The rows come from 4 hidden closed curves, with some noise, and rows from the same curve form a group. Each curve winds through 4 dimensions. The rows are also pushed far along 3 directions, which tell nothing about the answers.
Some rows, each with its group after it:
0 24 422 57 160 -22 233 -40 95 216 41 72 163 -61 -> Z278
37 120 -384 65 -163 131 -10 -31 -194 -42 -120 -167 -256 -51 -> Z101
-104 405 -47 35 348 -197 -167 -4 11 -173 -26 -97 -10 -191 -> Z509
30 -185 -186 108 -246 2 -3 -96 -76 -1 -93 66 -144 155 -> Z929
-142 -82 404 166 97 150 194 30 104 284 -134 -95 281 -75 -> Z101
73 -89 -126 55 -61 238 92 -78 -33 162 -79 -235 -107 -66 -> Z101
57 229 -453 50 -146 -257 -94 -49 -280 -290 42 134 -388 91 -> Z101
6 -109 -350 63 -216 183 -62 -28 -112 22 -133 -192 -179 38 -> Z929
-110 -112 51 15 -112 151 -9 48 28 120 -224 4 51 24 -> Z509
-60 53 116 77 -75 77 227 88 -118 99 -79 40 -64 -24 -> Z101
60 -38 67 -44 99 182 225 50 53 136 -55 -134 -115 -142 -> Z101
78 -283 88 -136 -45 388 234 75 68 345 -86 -197 11 -85 -> Z929
-67 219 -181 199 -89 75 114 29 -201 -119 -84 -163 -270 -33 -> Z929
-57 -13 7 241 -123 379 507 74 -198 270 -190 -338 -325 -83 -> Z929
-98 99 -161 176 -10 132 53 18 -142 68 -137 -267 -60 -90 -> Z929
-106 0 200 183 251 133 512 122 -33 300 -215 -215 -136 -223 -> Z101
126 -117 217 -79 65 136 266 -8 128 114 53 -20 -90 -56 -> Z278
-14 47 -30 240 -66 113 336 -14 -218 164 48 -225 -204 28 -> Z509
93 -335 130 -246 44 51 -80 -15 274 115 -74 124 123 14 -> Z509
112 -349 104 -190 -144 231 -101 -41 239 108 -65 56 170 47 -> Z101
56 -31 16 58 82 -215 -108 -148 75 -33 72 101 90 63 -> Z278
-66 7 264 -102 77 123 -53 108 183 -1 -100 49 250 -136 -> Z101
-141 210 -6 294 91 84 295 25 -269 307 -93 -284 0 -174 -> Z278
161 49 -107 -50 43 -73 115 -74 -78 53 114 18 -155 -35 -> Z929
-136 130 -79 292 14 7 110 7 -170 12 -138 -159 -68 -62 -> Z278
117 -354 425 -128 -57 79 162 -63 236 255 15 241 177 100 -> Z278
-5 -41 144 111 49 -158 2 -73 87 -63 17 123 50 77 -> Z929
-51 103 -151 259 -21 -130 42 -98 -163 -62 -50 -33 -143 45 -> Z929
-40 -13 510 -93 146 130 361 176 123 185 -2 82 115 -121 -> Z101
177 136 -527 146 32 -83 125 -181 -255 -9 90 -290 -509 -13 -> Z509
135 -404 383 -360 -31 42 -61 84 355 30 141 345 377 59 -> Z509
-66 270 -122 171 194 145 260 -21 -161 179 -158 -417 -374 -181 -> Z509
-14 -40 121 194 30 241 366 -83 -50 297 -64 -337 -320 47 -> Z509
-62 -4 98 67 11 27 97 0 -91 244 -34 -20 183 -40 -> Z278
-117 230 132 69 169 85 79 9 24 45 -111 -199 -150 -77 -> Z509
59 -126 114 117 21 39 207 -70 75 57 7 -55 -143 55 -> Z929
-162 242 333 138 100 37 149 90 -29 4 60 -73 87 -41 -> Z509
11 292 -14 91 86 -197 7 -89 -157 -23 96 55 -13 -45 -> Z278
73 6 -102 27 142 -192 -118 -125 32 -44 120 -16 21 9 -> Z278
29 59 22 -22 -70 185 231 74 -128 157 -10 -67 -92 -99 -> Z278

New rows. What belongs after each?
159 -66 -107 -105 -109 -20 -20 -65 36 -165 99 103 -211 93 -> Z929
58 -208 -248 157 -91 38 194 -46 -175 211 -60 -119 -92 -13 -> Z509
26 -193 232 -80 -90 -74 -80 19 146 -71 143 241 277 128 -> Z509
92 131 59 -171 -21 -156 -162 -31 55 -178 149 264 79 33 -> Z278
-106 65 334 260 143 119 549 71 -135 365 -77 -184 -72 -122 -> Z101
-214 128 357 274 131 341 588 182 -139 424 -246 -306 -1 -268 -> Z101
-194 325 373 65 161 60 25 145 26 -25 -38 -24 289 -205 -> Z101
98 63 -356 37 29 -248 -221 -183 -94 -69 66 33 -44 34 -> Z929
65 -66 -346 28 -358 101 -46 -30 -143 -171 -82 21 -318 137 -> Z929
-83 93 416 74 108 256 205 52 55 240 -20 -168 256 -162 -> Z101
55 212 -256 141 -79 -13 151 -87 -315 115 3 -106 -232 -41 -> Z278
-27 -124 164 -6 -47 283 185 -17 84 231 -147 -169 -203 73 -> Z509
-68 316 191 140 404 117 428 77 -81 250 -3 -379 -142 -321 -> Z509
-45 -230 -102 101 -218 113 13 -69 -44 143 -190 -34 -93 157 -> Z509
-71 29 167 -167 69 81 -165 113 148 -17 -15 25 323 -109 -> Z929
-120 473 -106 316 160 -88 364 57 -372 30 -28 -210 -334 -167 -> Z101
-39 -53 -33 46 35 60 51 29 -85 225 -5 -123 168 -68 -> Z278
88 -249 78 22 -228 418 412 -27 -48 340 -64 -232 -393 131 -> Z509
61 -291 1 -73 -228 276 130 72 83 -7 -129 17 -153 64 -> Z278
-101 360 -129 189 103 -38 49 68 -128 -271 -39 -152 -204 -141 -> Z278
-76 -180 274 27 91 -119 -177 -11 260 -98 -28 170 326 61 -> Z278
28 -82 -195 -184 -169 24 -304 2 11 -71 -43 120 148 38 -> Z929
-64 202 615 -2 304 112 331 124 122 196 116 -65 229 -213 -> Z101
-51 122 -163 144 26 123 163 15 -235 250 -119 -257 -44 -160 -> Z929
-34 20 94 -215 18 -51 -333 -10 243 -202 -56 172 65 88 -> Z509
43 -494 313 -331 -366 197 -218 104 374 -146 -68 424 262 236 -> Z929
-5 -366 151 88 -124 274 206 -43 73 352 -200 -95 76 37 -> Z101
86 5 -228 -86 -310 76 -93 -20 -129 -101 13 108 -150 105 -> Z101
-123 129 117 -52 -85 -122 -224 93 30 -231 -39 279 218 22 -> Z101
72 -508 277 -257 -249 358 44 -17 317 230 -156 93 -44 226 -> Z509
-121 249 -166 204 85 60 167 77 -195 11 -203 -210 -185 -195 -> Z101
47 25 130 -83 219 -73 22 -7 139 -4 112 -3 62 -63 -> Z509
33 190 -493 124 37 -227 2 -48 -226 -226 -86 -34 -442 -24 -> Z101
60 123 73 -45 148 86 205 24 -23 103 80 -129 -82 -153 -> Z929
-162 218 62 301 334 -162 102 -21 -70 93 -63 -193 120 -173 -> Z509
96 19 -35 153 -1 -36 209 -155 -92 126 14 -41 -216 26 -> Z278
-81 100 -268 142 23 -94 -49 -2 -117 -113 -182 -34 -151 -57 -> Z101
59 -133 -360 -107 -162 42 -207 11 -82 -55 13 -27 -4 43 -> Z278
95 -240 59 -68 44 0 5 -95 124 187 16 14 124 23 -> Z929
-60 124 328 107 188 -207 -28 -61 151 -106 39 159 174 -14 -> Z278
